The rows are grouped in 4 ways, from coarse to fine. Each group lies inside one group of the grouping before and may be the whole of it. The rows also spread widely along 18 directions, which tell nothing about the answers.
(in the rows, 128 means zero)
Some rows, each with its group in each grouping after it:
[ 67 144 125 157 117  87 137 132 129 186  76  94 159 133  80 143 112 122
 101 134 111  86 140  73 142 151  99  99 126  99 196 133 154 154 134] -> lilip Vodem rez Fipi
[ 98 171 126 168 125 131 163 158 147 109 167 115 184 102  87 143  96 101
 152  89  67 105 190 103 112 137 131  80 100 100 173 119 153 147 139] -> lilip Vodem fut dagag
[129 214  79 148 128 121 149 170  96 159  86 125 137 143 117 131 156 152
 148 177  96  97 186  91 114 198  78 152 126 122 111 177 143 180 104] -> lilip Vodem nuvus poku
[132 113 125 140 172 114  97 110 140 151 156 135 109 132  85 190 151 117
 113 154 150 145 121 190 141 136 161 197 155 138 189 117 105 179 139] -> kug mem vasok fid
[137 113 134 176 156 108 150  79 142 152 121 147 145 161 152 102  89 104
 116  78  92 108 173 130 214 124 179  88 129 160 128 104 138  92 113] -> kug vup kugef vif
[122  89 125 149 158 107  94 152 126  75 149 139 106 118 111 151 169 110
 106 206 139 148 115 137  91 128  75 187 139 164 149 174 105 159 153] -> lilip zisiv toban gogu
[102 142 122 105  97 164 136 111 114 151 104 139 104  98 155 126 127 146
  93 149 119 107  85 163 104 105  93 118 102 130 101 139 158 175 128] -> kug vup bosi rur
[170 150 146 150 181  52 139 105 127 148 116 104 133 130 102 142 172 136
 191 143 173 134 178  98 141 121 152 151  95 151 138 136 157 151 125] -> kug mem vasok giz
[ 99 118 131 163 144 101 144 133 125 140 120 124 111 122 126 149 162 132
 101 138 138  99 149 148 109 167  90 168 110 150 181 169  97 172 145] -> kug mem vis Zon
[148 119 117 145 111 138 135 141 106  93 128 155 175 126 149 126 154 148
 143 149 115  88 108 132 103 169  80 126  88 136 111 166  83 162 163] -> kug vup tepo gipo
[170 130 111 103  78 116 187 164  86 146  96 187 115 170 150  90 132 134
 165 192 148 104 105 113 102 136 110 122  45  26 148 139 152 135  93] -> lilip Vodem nuvus zov
[139 136 119 121 160 125 111  99 144 197 136 120 215  94  56 128  99  86
 159 130  92 103 113 124 148 108 132 133 162 139 130 139 148 173 124] -> lilip gefit nupip seguv
[101 102 161 122  73 122 148 121 136 173 124 131 155 147  99 137 109 135
 129 106 170 115  95  86 155 104 148 127 166  93 180  95 130 143 163] -> kug Subol foz raf
[141  95 147  93 132  83 177 139  77 161 105 121 189 160 156  59 101 101
 181 153 169  92 159  81 133  93 110 115 101 129 105 139 213  95 105] -> lilip zisiv fum Ravab
[ 69 128  99 110 144 112  89 109 101 147 106 106 198 132 146 106 106 133
 119 141  88  95 158 116 160 155  99 124 211 175  90 130 171 130 129] -> kug Subol pagok sab
[144 111 127 141 132  77 100 107 129 136  75 162  90 161 129 120 203 154
 113 180 138  98  97 147 101 143 104 106 126 124 169 120  95 143 105] -> lilip zisiv toban vaz
[120 100 167 133 108 129 142 102 137 204  99 150 176 161  84 110 124 114
 115  88 147  70 117 118 169 125 124 116 200 135 189 103 107 125 160] -> lilip zisiv liri Mifov
[105 150  87 158 115  90 175 114 134 166 109 123 169 112 124 101  88 105
 153 124  91  75 174 110 145 153 118 119  73  74 207 147 154 146  85] -> lilip Vodem fut Rebe
[136 147 109 161 163  63  98  82 147 138 115  84 136  95 126 142 163 148
 158 137 114 124 129 116 124 109 147  93  96 172 127 112 134 157 106] -> kug mem vis naker
[170 151 155 181  97  99 133 139 156  92 118 125 111 170 140 131 182 165
 164 130 170 134 143  87 116 123 145 117 136 165 142 102  87 153 110] -> kug vup bosi torob
[113 144 129 180 145  93  96 102 149 124 122  77 191 130 141 119  94 115
 128 135  78 117 143 110 140 122 150  64 114 186 106 118 148 166  60] -> kug mem vis Zon
[179 151  88 153 136 167 138 120 120 146 117 155 133 136 144 119 126 121
 135 143  92 104 108 180 142 131 132 121  90 178 106 119 108 132 117] -> kug Subol pagok sab
[125 123  39 122 138 128 120 113 129 152 144 138 147  75 119 128 124 124
 155 153  80 118 109 143 140 131 104 181 136 128 149 142 110 139 155] -> kug mem vis Zon
[164 106 139 161 132  86 121 149 137  93 112 183 109 192 126  96 186 126
 140 172 127 114 146 124 110 158 102 130 153 126 167 133  79 127  96] -> lilip Vodem rez Fipi
[192 175  97 146 173 173 153 123 118 196 128 176 114 120 103 138 156 124
 127 136  75 110 138 168 143 161 116 175 123 167  68 182  85 187 128] -> kug mem vasok fid
[122 196 135 173 112 131 138  89 178 107 164 106 140  87 140 114 107 120
 162 102 117 134 215 129 147 113 152 161 164 153 150 143 162 200  64] -> lilip zisiv liri Mifov
[101 128 148 143 118 142 134  99 126 143 117 131 176 140 163  78  71  99
  96 126  88  97 161 130 161 122 121  94 150 158  96 150 176 153  71] -> lilip zisiv toban vaz
[175 102 139 154 119 180 123  95 125  89 168 162 192 129 157 142 104 119
 129 124 128 104  85 199 151 134 153 120  78 161 114 126  84 161 150] -> kug vup bosi rur
[ 98 146 134 149 160  73 131 124 151 122 131  98 153 103  87 138 108  96
 156 150 123 132 180  92 124 118 121 148 113 116 174 149 192 170 106] -> kug vup bosi rur
[176 132 181 123 163 193 126 101 106 116 131 203 190 151 136 103 124 101
 118 127  87  77 132 230 132 158 110  91 111 164  67 151 132 160 132] -> kug mem vis Zon
[131 116 112 128  93  86 158  86 155 166 165 154 111 103 148 110 178 169
 170  75 148 113 143 113 132 132 158 171 183 101 164 124  60 172 116] -> kug Subol pagok sab
[149 153 164 108 115 132 135  63 140 135 102 129 136 102 138  96 151 134
 177 108 181  95 145 180 129  63 135 104 124 160 165  78 199 118 133] -> lilip zisiv toban gogu
[105 153 167 153 115 102 167 127 143 146 162 117 177 140 111 133 142 135
 162  51 144  86 211 114 128 154 163 108 172 116 195  99 121 160 126] -> lilip zisiv liri Mifov
[127 131  93 165 123 151 139 149  89 134 125 124 169 152 156 142 147 151
 110 121 111  78 138 140 145 185 103 122 129 189 116 135  71 125 174] -> lilip Vodem rez Fipi
[144 138  98 127 111 150 102  76 169  96 171 152 151  59 111 158 135 135
 165 121 107 122  81 191 113 103 149 129 102 100 179  96 108 178 152] -> kug vup bosi rur
[182 135 128 127 135 136 120 113  99 178  98 127 152 175 122 151 140 131
 146 163 184 103  88 186 150 120 165 130 105 160 146  83 137 135 125] -> lilip gefit nupip seguv
[112 169 117 147 148 101 134  68 121 161  63 148 127 117 147  85 129 135
 109 134  67  85 176 124 167 150  95  89 113 128  99 167 178 139  93] -> lilip Vodem fut dagag
[127 147 155 129 175 144 130 151 141 122 108 188 144 130  65  94 133  69
 123 161  60  96 168 156  93 148  51 133 153 136 135 177 160 158 120] -> kug Subol pagok sab
[126 158  76 105 158 120 117 115 102 154 147 117 122  74 125 152 155 140
 148 177 127 134 139 143 114 129 106 197 134 143  98 173 156 187 131] -> lilip zisiv toban gogu
[ 98 121 119  82  96 107 109  71 119 127 151 120 191  78 179 105 125 162
 161 113 103  94 100 154  98 109 146  57 109  91 101 100 159 176  99] -> kug mem vis naker
[123  79 176 106 124 100 110  66 135 163  92 148 157 136 110  99 132 125
 130 115 159 105  91 120 169  80 130 101 174 143 144  94 153 105 164] -> kug Subol pagok sab
[157 165 149 165 108 149 126 119 109 110 129 131 202 151 131 166 137 168
 151 113 135 103 139 115 166 180 145 105 114 142 101 125 101 166 183] -> kug mem vis Zon

New rows, each followed by its group in each grouping:
[121 110 124  99  86 153 138 129 112 198 127 139 164 137 103 150 122 137
 123 116 142  92  54 150 126 111 148  98 139  94 160  77 115 143 165] -> lilip gefit nupip seguv
[149 143 150 189 148 117 136 139 127 102 145 138 135 147 115 171 159 145
 122 117 107 127 139 107 132 161 148  92  93 154 102 136  84 157 160] -> kug Subol foz raf
[144 122  91 151 121  94 126  88 110 153  79 112 162 132 152 104 118 144
 144 142 113 102 105  84 185 109 131  74  89 151 109 108 145  87 141] -> lilip Vodem rez Fipi
[ 68 121 158 128  98 161 151 145 141 123 116 139 149 110 131  82  78  86
  90 128  72  96 135 133  97 100  66  84 125 128 140 145 181 148 115] -> kug mem vis naker
[129 108 156 137 128 146  78  92 123 130  74 143 148 146 115 143 156 122
  85 177 158  76  71 215 115 135  86 121 127 171 183 117 121 158 143] -> lilip zisiv fum Ravab
[ 74 108 108 142 179  96 110  76 106 164  81 104 162  98 139 115  95 101
  75 148  72  85 128 151 161 130  94  89  94 168 115 161 186 125 130] -> lilip gefit nupip seguv
[160 146 114 123 176 108 139 115  93 145 170 119 186 107 146 139 157 127
 169 135 124  81 148 194  80 158 146 118  66 149 104 149 123 198  84] -> lilip zisiv liri Mifov
[140 136  91 147 104 116 123 120 127 120 155  72 195  85 161 130 126 137
 182 162 162 105 112 145  94 126 116 178  83 178 149 154 107 206  92] -> kug mem vis Zon
[ 89  93 133 147 129  79 156  89 121  94 130 153 105 135 191 107 114 133
 107 102 105 114 165 146 156 132 156  76  76  91 158 108 159  95 124] -> kug Subol pagok sab
[163 147 119  98 119 127 140 102 133 126 137 148 154  90 129  96 136 138
 202 118 110 125 125 108 125  73 132  99 121 118  85 107 173 125 141] -> kug vup tepo gipo
[108 182 158 202 144 137 114 121 162  88 158  91 152 104 123 157 118 114
 102 111  76 122 173 143 107 132 142  74 108 185 120 136 137 203  86] -> lilip zisiv liri Mifov
[134 104 136 120 110  99 184 111  80 115 105 137 104 149 209  99 149 145
 145 138 202  86 151 177 122 118 126 124  43 123 176 112 170  93 132] -> lilip zisiv liri Mifov
[144 125 130 120 109 157 177 161 121 168 150 190 130 140  90 134 104  96
 124 147 110 117 104 140 115 142 123 158 101  54 152 156 116 183 124] -> kug Subol pagok sab
[150 175 113 151 162 139 161  85 152 163  80 161  83  96 103 100 129 102
 138 121  81 105 159 162 155  96 111 120  90 152 146 132 181 111 128] -> kug Subol foz raf
[ 95 111  85 157 167  47 126 128 121 140 106 120  96 116 104 173 170 137
 114 170 123 113 132 123 111 173 103 161  77  94 206 158 112 159 144] -> kug vup tepo gipo
[113 149 123 138 107 129 174 130 125 189 181 110 102 146 149 165 118 147
 133  86 170 144 173 142 158 132 206 184 162 120 157  99 123 180 102] -> kug mem vis Zon
[126  87 105 123  75 160 160 157  92 143 114 143 119 168 170 117 119 128
 107 154 166  96  77 172 121 114 117 128  97 136 179  89 114  95 147] -> lilip Vodem nuvus poku
[139 171 115 122 154  90  92 107 150 119 150 104 193  78  68 136 153 132
 209 127  95 131 152  80 117  95 133  97 164 135 116 103 164 146 146] -> lilip Vodem fut dagag
[ 84 114 115 101  91 134 140 111  90 120 184 125 148  95 210 136 134 168
 108 115 122 100 116 173  86 140 145  97  99 103  93 134 123 194 106] -> lilip zisiv toban vaz
[121 131 166 134 118 115 152 138 155  93 132 149  92 126 133  89 127  90
 141 153 135 132 162 158  84  81 112 128 114 113 180 127 188 145  75] -> lilip gefit nupip seguv
[157 148 122 153 150 128 118 115 134 169 156 100 187 115 111 134 117  99
 149 158 136 111 139 143 123 133 132 186 143 185 115 176 116 228  60] -> lilip zisiv fum Ravab
[ 96 111 135 191 158  79 113 118 157  78 166 100 144 132 139 151 116 111
 116 120 110 137 175 125 138 139 160 119 122 161 166 122 121 154 102] -> kug vup bosi rur
[126 156 129 139 117 142 139 114  99 141  90 142 106 161 173 130 152 164
 105 128 133  99 140 166 143 152 128 105 120 162 105 109 139 132 132] -> kug Subol pagok sab
[ 97 118 147 102 131 132 130 150 142 136 136 108 186 107  83  97  92  60
 155 156 134  96 140 154  75  72  90 129 143 143 201 113 206 144 101] -> lilip zisiv toban vaz
[152 137  83 141 151 106 150 145  79 160 118 138  91 171 190 110 152 143
 114 177 113 123 149 136 129 157 133 138 102 159  62 157 121 144  60] -> lilip Vodem nuvus poku
[126 128  84 120 137  86 157 119  81 158  99 141 178 156 171  87 100 123
 154 158 103  81 167 129 156 172 127 116  88  87 125 148 173 122  85] -> lilip gefit nupip seguv
[155 140 111 144 117 120 142 155 128 162 144 112 141 169 117 132 106 101
 157 166 158 131 132 136 127 109 163 158 126 135 173 101 139 156  58] -> lilip Vodem fut Rebe
[128 136  64 141  81 106 140  78 121 159 125 125 148  80 158 135 159 187
 154 111 125  91  99 107 150 146 127 135 103 104 145 135  73 155 161] -> lilip Vodem fut dagag
[120 102 108  92 103  81 124 130 133 126 194 159 102 122 148 121 169 166
 163 135 122 164 116  87 100 111 165 150 198  73  95 117  98 173  98] -> kug Subol foz raf
[ 56 127 141 155 106  99 107 121 157  89 154  70 145  68 141 144 141 142
 119 123 121 122 137 113  75 111  98 114 132 162 159 138 131 193 128] -> kug mem vis naker
[153 162 104 116  99 200 128  99 111 121 147 162 133 112 160 138 122 142
 134 138 131 115 120 213 151 128 137 157 127 134 120 115 138 159 141] -> lilip Vodem rez Fipi
[138 118 141 126  88 155 125 118 125 166 114 117 134 137 124 138  95 129
 116 154 155 147  61 109 161  69 144 128 129 148 109 103 150 144 145] -> kug mem vis Zon
[151 108 172 125 119 105 133 116 138 140 124 160 115 183 125  90 128 118
 139 124 136 146 135  94 160  69 167  81 180 128 112  74 161  90 103] -> lilip Vodem fut dagag
[119 113 106 125 105 144 159 121 147 120 177 154 152  67 133 108 119 114
 157 112 100 109 130 146 104 118 101 161 117 106 162 157 106 169 144] -> kug mem vis naker
[147  82 147 122 131 102 144  78 110 168 184 122 136 126 170 149 120 151
 130  89 159 151  95 118 172  84 218 112 111 134  60 108 119 156 126] -> kug vup tepo gipo
[103  90 149 133 130 113 138 118  87 146 105 136 127 171 180 127 172 153
  81 116 155  63 125 190 108 157 122  80 115 166 151 103 104 120 136] -> lilip zisiv toban vaz
[132  98 150 102 141 103 142 135 122 119  85 200 136 154 122  55 178 121
 151 130  90  71 147 138  91 134  60  73 151 116 147 117 137  81 150] -> kug mem vis naker
[150 104  95  88  98 119 129 124 116 143 119 135 197  99 134  72 102 110
 191 192 130 106  81 104 108  92  79 156 109 113 120 158 156 156 107] -> kug mem vis naker
[129 136  95 156  86 155 159 164 107  87 119 117  95 127 174 132 127 130
 124 177 158 119 117 157 101 109  94 151  58 156 174 124 141 120 144] -> lilip zisiv liri Mifov
[153 128 100 146  87 138 154 153 113 202  56 139 108 180 121 119 128 134
 113 171 138  97  62 118 137 121 108 116  94 132 163 103 108 118 124] -> kug mem vis Zon
[123 131 109 167 169  91 119 114 161 162 135  89 157 118  84 127  84  73
 147 153 113 138 150 110 157  95 150 163 139 175 166 133 163 154  76] -> kug Subol foz raf
[ 90  64 188 116 115 121 158 137 100 196 112 114 196 172 126  90  86  85
  91 117 160  72 111 122 130 106 114  92 144 157 147 125 153 129 114] -> lilip Vodem nuvus poku
[ 92 125  98 118 131 145 104 119 130 112 171 113 166  86 142 126 114 114
 129 128  81 111 125 175  99 103 121 104 146 159 127 105 145 146 117] -> lilip Vodem fut Rebe
[127 153 134 163 139 110 119 107 142 143 101 114  83 155 129 134 158 144
 118 121 143 138 168 120 166 102 151 118 181 191 143  82 151 102 131] -> lilip zisiv toban gogu
[123 196  69 132 109 118 105 108 147 122 130 123 120  82 142 130 134 158
 161 165  81 145 142 103 121 128 122 149 143 110  91 148 154 201  81] -> kug vup kugef vif
[154  95 127 126 139 113 150 151 111 110 138 161 183 165 139  76 101  94
 167 141  99 113 143 104 137 117 126  97 122 137 105 118 147  88 119] -> kug Subol pagok sab
[121 122 144 166 111 106 164 137 125 138 166 149  74 128 135 180 178 166
  93 103 131 136 125 103 113 151 153 121 104  87 129 145  65 186 152] -> lilip zisiv fum Ravab
[120 159 101 115  74 180 157  88  99 165 135 153 136  90 149 154  84 158
 109 121 111 126  98 120 192 124 148 132 100  64  92 139 158 164 180] -> lilip zisiv liri Mifov
[134 124 181 152 123 135 169 113 102 164 132 128 129 180 165 139  82 116
  91 117 163 127 140 147 175 123 190 111  82 140 102 123 164 161  90] -> kug Subol pagok sab
[139 171 130 126  87 155 123  42 124 175 118 119 169  75 147 153 114 175
 138 112 141 111  89 139 180 122 153 129 101 120  87 141 141 210 148] -> kug mem vis Zon
[ 98 144  94  79 108  78 127  73  99 154 122 111 165  91 176 111 146 187
 183 125 146 102 160 114 142 141 134 142 147  91 114 126 175 161 126] -> kug mem vasok giz
[133 108 132 186 156  96 105  88 154 139 125 102  88 122 134 154 148 119
  92 151 152 138 103 165 137 105 148 155 106 208 159 133  96 171  97] -> kug Subol pagok sab
[134 160 196 150 111 145 184  82 118 175  73 140  42 130 150 144 165 174
  84  78 166 121 133 133 164  90 142  79  76 153  97 111 164 125 186] -> kug mem vasok giz
[124 115 122 154 113  98 113  90 129  94 122 120  84 135 191 130 124 148
 117 182 173 164 142 137 170 116 142 197 121 146 138 147 150 159  99] -> kug mem vasok fid
[115 129 119 101  93  88 153 101 113 166 117  99 161  85 141 103 125 136
 174 157 180 102 121 100 114  99 104 164  97  97 155 159 174 180 103] -> lilip Vodem rez Fipi
[127 181 116 133 123 133 164 134 108 155  71 148 130 132 108 113 126 122
 142 159 125  92 178 116 145 151  78 148 110 105 159 159 191 134 144] -> lilip zisiv toban gogu
[116 117 118 109 115 114 105 108 145 125 139 101 208  74 119  81 118 102
 181 158 134  99 127 114  97  86  76 163 175 167 143 154 158 172 102] -> lilip zisiv fum Ravab
[108 103 124 109 148  80 136 112 127 165 138  92  97 104 129 132 129 101
 134 159 171 130 115 169  89  57 152 131  86 134 188  97 191 144  79] -> lilip zisiv toban gogu
[114 141 152  86 155 143 104 140  78 156 130 168 125 167 122 154 157 136
  86 177 119 113 127 190  99 167 115 125 162 108  81 141 153 191 105] -> lilip Vodem fut Rebe
[146 120 135 169  80 105 150 114 122 117 151 107 152 135 173 143 152 166
 149 118 185 109 119 116 131 139 156 132  88 137 152 127  73 174 123] -> lilip Vodem rez Fipi
[143 104 112 121 128 142 134  94 143 137 150 169 152  74 103 102 119 110
 145 112  72 125  96 102 154  75 108 109 140 125 100 136 123 108 184] -> lilip Vodem fut Rebe
[107 133  79 124 137  95 104  77 135 184  78 114 127 110 126 106 108 117
 118 161  89 104 104 138 149  91 130  88 120 128 157  97 183 121  85] -> lilip zisiv toban vaz
[ 84 117 112  87 164 122 113 139 125 156 113 124 125 135  95 131 136  93
 133 142 137  92 140 214  91 100 112 131 166 149 221  59 194 100 135] -> kug vup kugef vif
[171 138 125  83 124 139 130 181  65 158  90 172 142 207 111 131 146 126
 144 221 158 107  95 153  96 146 112 122 108  88 120 110 167 139 111] -> lilip zisiv toban gogu
[140 166 121  88  89 177 156 151  69 161 136 124 166 145 142 158 107 140
 151 164 186 105 116 178 120 136 141 155  89  96 132 113 180 178 130] -> lilip Vodem rez Fipi
[147 193  99 128  62 165 192 168  96 164 118 141 119 143 138 143 121 151
 152 151 150 108 131 125 115 145 127 146  68  67 149 129 147 173 117] -> lilip Vodem fut dagag
[137 127 148 145 138  97 161 111 102 154 134 171  81 190 160 142 164 148
 107 127 173 116 185 173 159 180 168 170 133  96 165 134 112 157  96] -> lilip Vodem fut dagag
[ 94 144 115 139 125 113 114  83 136 161 101  90  99  60 124 150 152 140
  98 157 138 110  89 156 102  96  93 135  85 153 155 152 148 193 122] -> lilip Vodem rez Fipi
[ 90 128 101 143 131  54 112  61 101 132  63 101 114 123 202 111 169 182
 119 147 148  90 155 135 158 153 112 115 112 153 136 135 158 121 121] -> lilip gefit nupip seguv
[138  83 152  91 133 127 165  98 130 181 149 164 187 109  94  96 126 100
 171  79 138  75 110 155 126  94 134 116 137 116 167 107 128 120 165] -> kug Subol foz raf
[166 139  85 150  81 151 112 105 141 129  91 131 150 120 118 135 128 143
 162 162 154 114  68 133 162 108 115 157 116 156 178  98 106 122 174] -> kug Subol pagok sab
[157 172  70 128 133  91  82 116 141  97 126 150 106 115 121 145 169 158
 177 205 108 161 129 110 122 142 123 177 148  95 116 143 133 185 100] -> kug vup kugef vif
[153 120 129 166 180  66 148 130 108 119 116 115 157 170 131 118 114  84
 164 178 170 112 203 134 156 148 134 176  82 148 186 153 177 124  87] -> lilip zisiv fum Ravab
[139 131 110 117 102 130 149 127 116 156 117 149  99 126 115 142 151 151
 141 126 134 125  92 115 136  89 137  95 111  99 144  78 138  95 183] -> lilip Vodem fut Rebe
[169 116 102 141 131 121 144  98 109 166 132 135 185 132 137 124 120 129
 165 132 155 100 121 131 179 147 142 181 119 156 130 148  98 148 144] -> kug Subol pagok sab
[140 155 154 134 173 146 114  84 119  96 157 162 150  99 138 151 159 142
 127 112  91 110 166 202 126 164 131 114 110 147  83 152 132 184 152] -> kug mem vasok giz
[ 91 144 135 120 156  98 121  72 132 136 119 114 151  51 121 118 157 131
 136 121 114  86 161 145 106 120  83 123 120 145 138 168 173 173 143] -> lilip zisiv toban vaz
[145 140 131 148 104 121 136 109 150 144 119 133  65 114 115 147 168 152
 130 130 159 148 106 108 137  75 142 134 135 140 155 100 124 132 158] -> lilip zisiv toban vaz
